The first 9 rows are patterns. Each new row is the sum of 3 different patterns, raised or lowered, with some noise. Before adding, each is slid sideways (what falls off one end comes back at the other) and multiplied by a number that may be negative. Names go in the order of the patterns.
Known rows, each followed by the names of its patterns:
[ 2.04  0.44  1.90 -2.16 -0.54  1.39 -0.87  0.65  0.99  2.11  1.07  0.76
  0.88 -1.43  1.94 -0.43  1.13 -1.03 -0.20  1.57  0.27 -0.11 -0.90 -1.81
 -0.39 -1.99 -1.39  0.69 -0.24  1.79  1.49 -1.85 -0.93  0.83  0.45  0.08
  0.70 -0.62 -1.99 -0.43  1.22 -1.50] => geva
[ 0.02 -2.11 -1.18 -0.19  0.95  0.75  0.45  0.85 -1.29 -1.01  0.53 -0.64
 -0.14 -1.62 -1.60  1.10 -0.98  2.15  0.11 -0.29  0.67  0.55  1.09  1.11
 -1.49 -1.32 -1.72 -1.01 -0.82 -0.30 -1.57 -1.80  1.55  0.25 -1.65 -1.35
  0.01 -1.75  1.34  0.73 -1.42  1.08] => vulil
[-1.51 -0.38 -0.29  1.52  2.00  0.76 -1.11  1.24 -1.26  0.62  0.18 -0.38
 -0.27 -0.62 -1.67  0.17 -1.62  2.15  2.05  0.92  0.56  1.52  1.31  1.49
 -0.10  1.57  0.11  1.63 -1.61 -1.26  0.56  0.81 -0.20 -1.17  1.74 -0.40
 -1.08 -0.29 -0.25  1.05  0.01  0.59] => kor
[-0.99  0.36  0.58  1.59 -0.98 -0.65 -0.07 -0.71 -0.15  1.29 -1.73  0.54
 -2.00 -1.04  1.59  1.28 -2.17 -1.42 -1.33 -0.96 -2.14 -0.60 -0.53 -0.49
 -0.01 -0.37 -0.93 -2.07  0.89 -1.04 -0.07 -0.82  1.58  0.48 -0.35 -1.99
 -1.65  1.89 -1.57  0.42  0.56  1.47] => Migu
[ 0.76  0.62 -1.17 -2.10  1.78 -0.02  1.34  1.49  1.96 -2.02 -1.06 -1.78
  0.55 -0.11 -0.16 -2.11  1.74 -1.04  2.15  1.48  0.62 -1.36 -0.23 -0.18
  1.66 -1.71 -0.03 -0.96  1.43 -1.53 -0.84 -0.09 -1.49  0.21  0.38  1.61
 -0.24  0.97 -0.74 -0.90  1.22  1.82] => Bes
[ 1.76  0.68  1.67  0.27 -1.60 -1.61 -1.46  2.00  0.74 -1.02 -0.72 -0.91
 -1.57 -0.91  2.03  1.67  0.91  2.13 -1.58  2.07 -1.48 -1.95  0.75  2.08
  1.30  1.47  0.64  1.00  1.48 -1.00 -1.32  1.29  2.10  0.87 -1.51 -0.81
  0.78 -1.47  0.84  1.07 -1.89  1.10] => Zis
[ 1.50 -1.73 -1.87 -0.30 -1.97  2.06  0.14 -1.19 -0.58 -0.89  1.39  0.95
 -0.19  0.13  1.39  0.67  0.47  1.06 -1.09  0.38 -1.84  1.38 -0.93 -0.21
 -0.05  1.58  1.34  0.79  0.43 -0.94 -1.91  0.41  0.71 -1.01 -1.40 -2.06
 -1.41 -1.81 -2.09  1.79 -0.73 -0.72] => bop
[ 1.20 -0.55  1.28 -0.48 -1.38 -1.77 -1.90 -1.34  0.19  2.03  1.27  0.95
  1.85  0.00 -1.82 -1.59 -0.74  1.67  1.31  0.20  1.23  0.24  1.22  1.16
  1.06  0.43 -2.11 -1.81  0.42  1.53  0.10  0.24  0.05 -1.49  0.72  1.71
 -0.03 -0.33 -1.15  2.08  1.76 -1.50] => terof
[ 1.30  1.39 -0.45 -1.17 -0.11 -1.01  1.27  1.66  0.21  1.30 -0.41  0.03
 -0.71  1.03  0.46  0.16 -2.17 -1.61  0.92 -0.89 -0.34 -1.20  0.84 -1.02
  1.71 -0.88  0.09  1.89 -0.93  0.34  2.13 -0.52 -0.07 -0.51 -0.93  1.67
  1.55 -1.74 -0.34 -1.84  1.76 -1.38] => Soz

New rows. What belongs after each?
[-1.94 -1.10 -3.78 -1.65 -1.01  0.04 -1.01 -0.52  0.05 -2.76 -0.56  0.00
  0.08 -1.33 -2.13  0.64  1.75 -0.65  0.24 -2.29 -1.34 -0.64 -3.08 -0.89
 -2.33 -0.01 -1.56  1.17  0.88  1.42  0.59 -0.13 -2.09 -1.52 -2.30  0.78
 -1.08 -0.33 -1.87 -1.71  0.70  1.24] => kor Migu terof
[ 0.36  0.08 -1.02 -0.45  0.54  0.87  3.36  2.49 -1.23  0.55  1.86  3.21
  0.47  2.13 -0.81 -3.26 -0.72 -0.32  0.01  0.78 -1.24  0.30 -0.63 -1.00
 -1.20 -0.62  3.07  2.10  0.50 -0.16  0.31  1.35  0.18 -0.89  2.40 -0.41
 -0.46 -1.61 -0.62 -1.08  1.45  1.36] => vulil kor Bes
[-0.67  1.72  0.20  2.07  2.55  0.47  0.01  0.20  0.10  1.00 -0.82 -0.60
 -0.11  2.87  2.14  1.19  2.44  1.13 -0.49  2.09  2.20  3.01  1.33 -0.79
 -0.47  2.08 -1.76  1.54  1.76  0.19  1.64 -0.11  1.90  2.53  2.97  0.12
 -0.13  1.35  2.86  0.83  1.30 -1.15] => Bes bop Soz
[ 3.01  1.00 -0.22  5.20  2.37  1.34 -2.55 -0.68  3.53  1.39  2.84  1.22
  4.24 -0.44  2.66  2.30 -1.04  1.56  1.70  3.04  2.34 -1.43  1.70  0.36
  1.34 -1.28 -1.99 -0.02 -2.54 -0.22  3.48  3.60  2.46  2.30 -1.14 -0.65
  2.76  4.15  1.44  1.21 -0.43 -2.45] => geva Bes terof
[ 0.78  0.58 -0.10  0.19  2.67  4.02 -1.59  2.59  3.11  2.91  3.55 -1.24
 -0.43  0.26  2.44  2.31  2.96 -2.57 -2.04  0.45 -0.28 -0.88  5.17  2.22
  1.47  1.70 -0.69  2.35  0.81  0.22  3.63 -0.43  0.20  0.87  2.04  1.34
 -0.33 -0.58 -1.86  0.07  2.24 -0.87] => vulil kor Zis
[ 3.42  1.45  2.45  0.84 -2.47 -0.47  1.18  0.61  3.47  1.04  3.05  2.00
 -0.63  0.28  1.04  2.34  0.28 -1.10  2.44 -0.18  2.59  3.97 -0.40  0.49
  1.18  1.62  1.11 -0.76  2.78 -0.96  2.36  0.54  3.55  3.05 -0.23  2.76
  0.68  4.70 -0.05  3.49 -1.30  1.05] => geva Bes Soz
[ 2.75  0.68  1.77  4.44  0.81  1.72  2.48  0.40  2.20  1.40  2.75  3.15
  1.41  1.93  1.11  1.27  1.08  0.65  2.45  0.40  3.38 -0.22  1.71  1.55
  2.82  0.78  2.21  2.34  2.57  2.72  1.99  2.74  4.09  3.70  3.23  2.22
  0.87  0.52  3.21  3.89  1.60  1.50] => geva Migu Soz
[ 0.55  1.22 -1.70 -0.44  0.68  0.55  2.75 -1.73  0.54 -0.52 -2.69  0.43
  0.99  0.53  1.46 -2.44 -1.48 -0.58 -0.94 -0.85 -2.55 -2.19 -1.78  0.52
 -1.73 -3.92 -1.97 -3.44 -0.92 -3.36  2.12 -4.12 -0.69 -2.98 -0.24 -2.37
 -3.43 -1.70 -1.70 -0.74  2.93 -1.96] => geva Migu bop
[-0.50 -0.11 -0.76 -0.73 -1.61  1.28  1.59  2.04 -1.72 -0.31 -0.25 -0.50
 -1.26 -0.82  0.41  0.34 -1.03 -3.88 -1.13 -0.43 -1.82  0.03  0.42 -1.31
 -3.16 -3.80 -1.96  0.56 -0.54  0.05 -0.44 -0.73 -0.05 -1.19 -0.43  1.88
 -2.91 -3.17  1.78  0.87  0.01  1.48] => Migu Bes Zis
[ 1.31  1.20 -4.46 -0.96 -1.36  1.87 -1.15 -0.62 -0.68 -1.73 -0.52 -1.35
 -0.77 -0.48 -3.09 -3.71  1.54 -1.86  1.46 -1.01 -0.34  1.70 -1.75 -0.53
 -0.26 -3.90 -1.33 -3.76 -0.98 -0.46 -3.50 -3.63 -1.57  3.00  1.57 -1.90
 -0.60 -0.04 -1.26 -0.19  0.32 -0.91] => vulil kor Migu
[-1.82 -1.36 -1.27 -1.32 -0.54 -4.11 -2.41 -1.40 -0.78 -2.40 -4.50 -1.59
 -5.00 -1.39 -0.99  0.64 -0.62 -0.95 -4.45 -3.77 -1.78  0.35 -0.33 -1.82
 -2.23 -4.67  0.63 -0.99  1.50  1.14  0.41 -2.05 -1.63 -1.29 -2.27 -0.43
 -4.17 -1.58 -0.51 -3.81  1.43  0.41] => Bes bop Soz
[-1.59 -3.04 -2.89 -3.64  0.22 -2.34 -3.08 -5.18 -3.32 -2.73 -3.11 -0.02
 -0.21 -1.28 -1.33 -1.73 -1.68 -1.81 -3.36 -0.51 -2.74 -2.42 -0.33 -2.47
 -1.51 -2.85 -3.32 -1.25 -2.11 -3.00 -0.45 -0.63 -2.06 -0.75 -0.75 -4.15
 -0.98  0.28 -0.35 -3.47 -2.90 -2.05] => vulil kor terof
[-1.93 -0.30  0.36  1.02 -0.47  2.14 -1.15 -1.32 -0.50 -2.00  1.10  1.12
  1.16 -2.07  0.03  0.04  2.10  1.29  0.95  1.24  1.37  1.75 -0.59  1.31
 -0.87 -0.34  1.66 -2.92  1.83 -0.05 -1.13  1.46  0.96  0.62  3.05 -1.76
 -1.00  0.69  1.41  2.42 -1.25  1.68] => vulil Bes Soz
[ 0.33  0.25 -1.72  0.21  1.31 -1.48 -1.89  0.70  1.24  1.95  1.99 -0.85
 -0.90  0.59 -1.65 -0.12  0.96 -0.75  0.48 -0.01  3.04  2.29  2.37  0.85
  2.18 -1.00 -0.88  0.67  1.75  2.02 -0.48  1.44  1.17  1.38  2.03  1.68
  2.92  0.13 -0.13  1.27  0.19  0.92] => Bes bop terof
[ 1.14  0.41 -0.67 -1.95  1.90 -1.89  1.13 -0.36  1.97  1.98 -0.78  0.71
  0.11  0.85  3.07  0.45  1.56  0.66 -0.30 -0.86  0.43 -0.38  3.06  1.09
  2.51 -0.11  0.86  1.60  0.23  1.89  2.79  0.46  0.48 -0.44 -0.51  1.03
  1.79 -0.92 -0.39  1.01  2.35 -2.41] => geva Migu Soz
[-3.75 -2.70 -1.52 -0.73 -2.54 -1.86 -1.83 -2.45 -1.53 -0.77 -3.02 -3.19
 -1.95 -2.26 -2.49 -0.27 -2.05 -0.85 -0.61 -2.93 -2.41  0.08 -2.96 -1.39
 -2.97 -4.51 -2.50 -2.72 -1.88 -0.47 -2.78 -2.18 -2.98 -1.52 -2.78 -2.96
 -1.29 -3.46 -1.34 -2.05 -2.92 -3.92] => vulil Migu Bes
[ 4.73  3.74  3.50 -0.62  1.73 -0.68  0.01  0.82  0.98  0.77  2.32  0.60
  0.85  0.17  2.03  1.35  3.36  1.45  3.55  0.70  3.27  1.83  2.88  1.65
  2.57  0.28  0.93  0.89  1.94  0.67 -1.47  3.06  1.52  1.79 -0.93 -0.37
  3.32  2.10  3.18 -1.21  2.03  2.34] => kor terof Soz
[-0.23 -2.55  0.94 -1.93 -0.96  0.14 -2.06 -0.17  2.82  1.22 -0.45 -0.32
 -0.52 -2.75 -1.02  1.15 -1.98 -0.16  1.21  0.63  3.11 -2.05 -1.56  1.12
 -1.64 -0.79 -1.42 -3.32 -0.77 -2.17 -4.37  0.09 -0.43 -1.75  1.26 -0.54
  1.23 -0.30  0.61 -2.94 -0.38 -0.69] => vulil bop Soz
[ 0.00  1.40  1.62  1.60  0.52 -0.66 -0.58 -1.91 -1.40 -2.17 -0.35 -1.91
  1.96 -0.24  1.57 -2.55  0.28 -0.14 -1.16 -2.75 -1.37  0.15  1.42 -0.88
  1.29 -1.70 -0.26  2.03  1.40  2.87  1.19  0.66  2.47 -2.48 -1.11  0.51
 -2.46  1.82  2.26  1.20  2.78 -2.09] => Zis bop Soz
[-0.10 -0.91 -1.59 -1.45  2.64  0.77 -0.27 -1.24  0.61 -0.80 -1.74  0.48
 -0.52  0.20  2.26 -1.44  0.50 -1.22 -2.73  1.19  1.72  2.18  2.58 -0.95
  1.76  1.35 -1.85 -2.81  1.68  1.62  0.61 -0.30 -2.37 -0.27 -4.11  1.02
 -0.47 -1.88  2.37  0.18  0.06  0.54] => geva Zis Soz
[ 1.39  3.00  2.04  2.90  0.63  3.33 -1.25  0.74  0.98 -2.34  0.05  2.42
  0.84  0.94 -1.76 -0.94 -0.09  1.01  2.43 -1.95 -1.41 -0.69  2.25  0.82
 -2.24  1.01 -1.26  2.40 -1.23  0.85 -3.49 -0.16 -1.08 -0.76  0.57 -0.55
 -0.97  1.28  0.68  0.24 -1.12 -2.13] => bop terof Soz
[-1.23 -0.80  1.81 -0.63  0.15  2.00 -2.31 -0.59 -0.20 -1.52  2.39 -0.41
  1.43 -1.55 -1.31  1.69  2.65  1.79  0.07 -0.91 -1.35 -0.64  0.32  1.33
 -0.76  0.95 -2.21  1.16  0.34 -2.51 -1.95  1.85 -0.11  2.71  1.85 -1.80
  0.88  1.21 -1.95  1.37  0.20  2.37] => vulil Zis Soz
[ 3.40  5.40  2.60  3.42  4.29  0.98  0.90  4.31  3.90  2.91  0.68 -0.78
  2.52  3.57  0.24  4.16  1.87  3.34  2.77  3.54  1.73  1.53  0.13  3.98
  2.30  4.10  4.75  3.27  4.25  3.05  3.56  3.09  5.73  4.85  4.10  1.12
 -0.08  3.74 -0.53  5.05  0.14  4.44] => Zis bop Soz
[-0.74 -1.51 -0.22  2.63  4.16 -0.80  2.14 -0.10  2.88  1.31  3.16  2.69
 -1.65  1.08 -1.43 -1.33 -1.94 -1.08 -2.51 -3.15  1.68 -3.66  1.20 -1.81
  0.49  2.74 -2.74 -1.07 -1.28 -0.93  3.67  2.16  3.17  1.86 -2.29  3.09
 -1.53 -0.69  2.56  2.05 -0.18 -0.36] => geva kor bop
[-0.59 -1.06 -1.23 -1.31  4.19  2.40  2.39  3.51  0.44  2.02 -2.66 -2.56
  2.11  3.07  1.39  1.52  1.00  0.18  3.68 -0.43 -0.69  1.79  2.87  1.17
 -0.75 -1.97  0.81 -2.19  2.63  0.95 -2.32  1.49  1.20  1.96  2.98  0.74
 -0.98 -2.22 -1.66  1.82  1.37 -0.23] => vulil Bes Zis
[-0.75 -0.34  0.56  3.11 -1.18  2.86 -1.18 -0.72 -0.37  1.78 -1.41  2.02
  0.56  3.49  0.62 -1.51 -0.84  0.19 -2.38  1.04 -1.13  0.55 -3.12 -2.85
 -1.92  0.90 -0.52  2.41 -1.78 -1.05  2.66 -3.59 -0.73  1.05 -0.62  1.97
 -0.60 -0.81  1.04  2.07  1.37  2.40] => kor bop Soz
[ 3.90 -0.67  2.97 -0.30 -2.08 -3.25 -0.59 -2.11 -0.81  0.31  2.93  1.15
 -1.56  0.06  0.88 -1.11  1.99 -0.42  1.93 -0.90 -1.57  1.03  2.59  1.96
  1.04  0.95  2.72 -0.77  1.51  0.32 -0.98  0.72  0.58  2.10 -2.39 -0.48
  0.61 -0.51 -1.29 -2.05  1.29  2.86] => Migu bop terof
[-2.53 -1.68 -2.24  0.32 -0.51 -2.06 -2.03  0.04  0.04  0.04 -1.48 -1.83
  1.26 -3.90 -1.14 -0.51 -1.98 -1.74 -2.75 -2.31  0.67 -3.49 -2.95 -3.65
 -0.83 -2.45 -1.46 -1.86 -0.76 -2.35 -3.46 -3.44 -1.16 -3.00 -0.93 -3.22
  1.27 -4.56 -2.62 -0.57 -3.57 -3.38] => Bes Zis bop
[ 2.40  2.20  1.37  0.04  2.22  3.33  2.92  4.35  2.49  2.33  3.66  1.10
  1.23  2.35 -0.39  4.56  2.56  1.39  4.31 -1.01  1.07  3.42  4.34  2.87
  0.42  0.65  1.75  3.36 -0.66  2.29  0.21  0.89  3.19  0.44  2.16 -1.29
  0.37  1.28  1.32 -0.16  1.25  1.52] => geva bop terof
[-0.03  0.88  1.25 -0.79 -0.91 -0.50  1.06 -1.96 -2.70 -2.27  0.00 -4.53
 -1.86  2.01 -1.58 -0.57 -1.40  0.64 -0.73  0.51 -2.64 -3.32 -1.38  0.78
 -2.82 -2.49 -1.36 -0.85 -1.26 -1.29  1.17  0.46 -1.23  2.61 -2.67  0.27
 -4.40 -3.25  1.69  0.93  3.15  2.10] => vulil Migu Zis
[-1.90 -3.30 -0.01 -1.62 -0.37  1.36  0.68 -1.96 -0.62 -2.65 -1.44 -0.27
  1.16 -1.18 -0.43 -3.26 -1.53 -0.14 -0.27  1.10  0.92  1.63 -0.36 -0.56
  0.08  0.23 -0.50 -0.79 -2.08 -1.13 -1.12  1.69  0.33 -0.71 -2.41 -0.33
 -0.78  1.04 -1.85 -1.41 -0.09 -0.56] => geva kor Bes
[-0.77 -1.43 -4.62 -2.31 -3.08  1.81 -2.35 -2.96  0.81 -2.45 -1.44 -2.99
 -0.83 -1.57 -0.62  1.91 -0.82 -1.43 -3.19 -2.50 -2.61 -3.27 -2.31  0.10
  1.63  0.74 -2.44 -1.89 -1.17 -3.40 -2.24 -3.06 -3.18 -1.55 -0.82 -0.24
  0.74 -0.80 -3.81 -0.65 -1.63 -1.48] => geva vulil terof
[-0.02 -0.02 -2.97  1.28  1.07  3.36  0.38 -0.84 -0.64  0.42 -4.16  0.91
 -0.90 -2.77 -0.02  1.63 -0.65  1.21 -0.71 -0.21 -1.74 -1.32  0.95  2.37
 -1.26 -0.27 -0.38 -1.00 -1.89 -1.61 -0.48 -2.14  0.69 -0.85  0.98 -2.29
 -2.09  0.52  1.79  0.75 -2.01 -0.60] => Bes Zis terof
[ 1.61 -0.09  0.60 -0.72  0.06  3.57  0.74  1.58  1.51 -0.63  1.78  0.37
  0.69  2.32  1.44  1.75  1.44  2.21 -1.96  1.82 -1.07  3.39  1.30 -0.46
  0.89  2.46  0.27  3.25  3.46  1.14 -0.86  1.65  1.99  1.61 -2.42 -2.10
 -0.35  1.37 -1.74  1.03 -0.73  0.00] => Bes Zis bop
[-4.96 -2.29 -3.18 -4.75 -2.39 -0.77 -0.71 -1.43 -2.14 -0.46 -2.75  1.33
 -3.60  0.50  0.28  0.09  0.69 -2.02 -3.56 -3.27  1.46 -4.09 -0.20 -0.73
 -0.03 -4.44 -0.87 -0.43  1.13 -0.58 -3.32 -1.65 -2.18 -1.78 -1.94  0.16
  0.09 -0.76 -2.76  0.64  0.46 -0.80] => Migu Bes Soz
[ 2.91  2.18  1.05  0.67 -2.30 -0.21 -1.76  1.30  2.33  2.55 -2.41 -1.46
 -1.79  2.18 -0.14  1.54 -1.82 -0.49 -1.63  1.98  2.65  1.93 -0.99  0.88
 -2.79 -0.02 -0.70 -0.38 -2.14 -0.69 -0.70  0.63 -2.51 -0.44 -1.67  2.25
  1.74 -1.51 -1.33 -1.68 -0.80 -0.33] => kor Bes terof
[-2.86 -1.68 -0.56 -0.49  0.65  0.36 -0.65  0.45  1.16  0.10 -1.88  0.95
 -0.80  1.73 -1.20 -2.23  0.00 -0.24  2.77 -0.35 -2.75  1.19  1.86  0.09
  0.49 -0.42 -2.82 -0.93 -1.59  3.32  0.45 -3.13 -2.36 -0.08 -2.85  0.05
  2.05  0.88  0.47  2.42 -0.89  4.18] => kor Zis terof
[-0.88 -1.44 -3.07 -0.27  0.64  3.05  1.25 -1.30 -1.68 -1.27  0.28  1.26
 -2.57  0.25 -1.74  0.29  0.34 -0.97  1.30 -2.76  1.80 -0.66  2.43  1.12
  0.64 -0.10  0.66  2.30  0.35  0.39 -0.53 -1.41 -2.10 -0.70 -2.35  1.46
  0.50 -0.28 -1.61 -2.73 -3.11  0.55] => vulil Bes bop
[ 1.12  0.50 -1.56  0.11  0.18  0.26  1.68 -2.93 -1.81  1.27 -1.63 -2.34
  1.57  0.96  0.11 -0.94  1.20  0.15  1.18  0.70 -1.36 -3.10 -2.74  1.92
  2.90 -0.14  1.81 -1.36 -0.44 -1.88  0.26 -3.34  1.48  3.04 -1.73  2.86
 -2.45  0.34 -0.82 -0.83 -0.73 -0.16] => geva Bes bop
[ 1.10  2.16 -0.44  0.23 -0.27 -1.43 -0.02  2.06  2.32  1.05  0.29  2.41
  3.16  1.64  0.45 -0.72  2.94  3.45  0.47  0.93  1.64  1.78  0.95 -2.73
 -1.19 -0.88  2.06  2.60  0.40  2.73  0.05  1.33 -0.21 -0.60 -0.56 -0.88
  0.28  2.59  1.48  2.17  2.42  1.64] => kor Migu terof
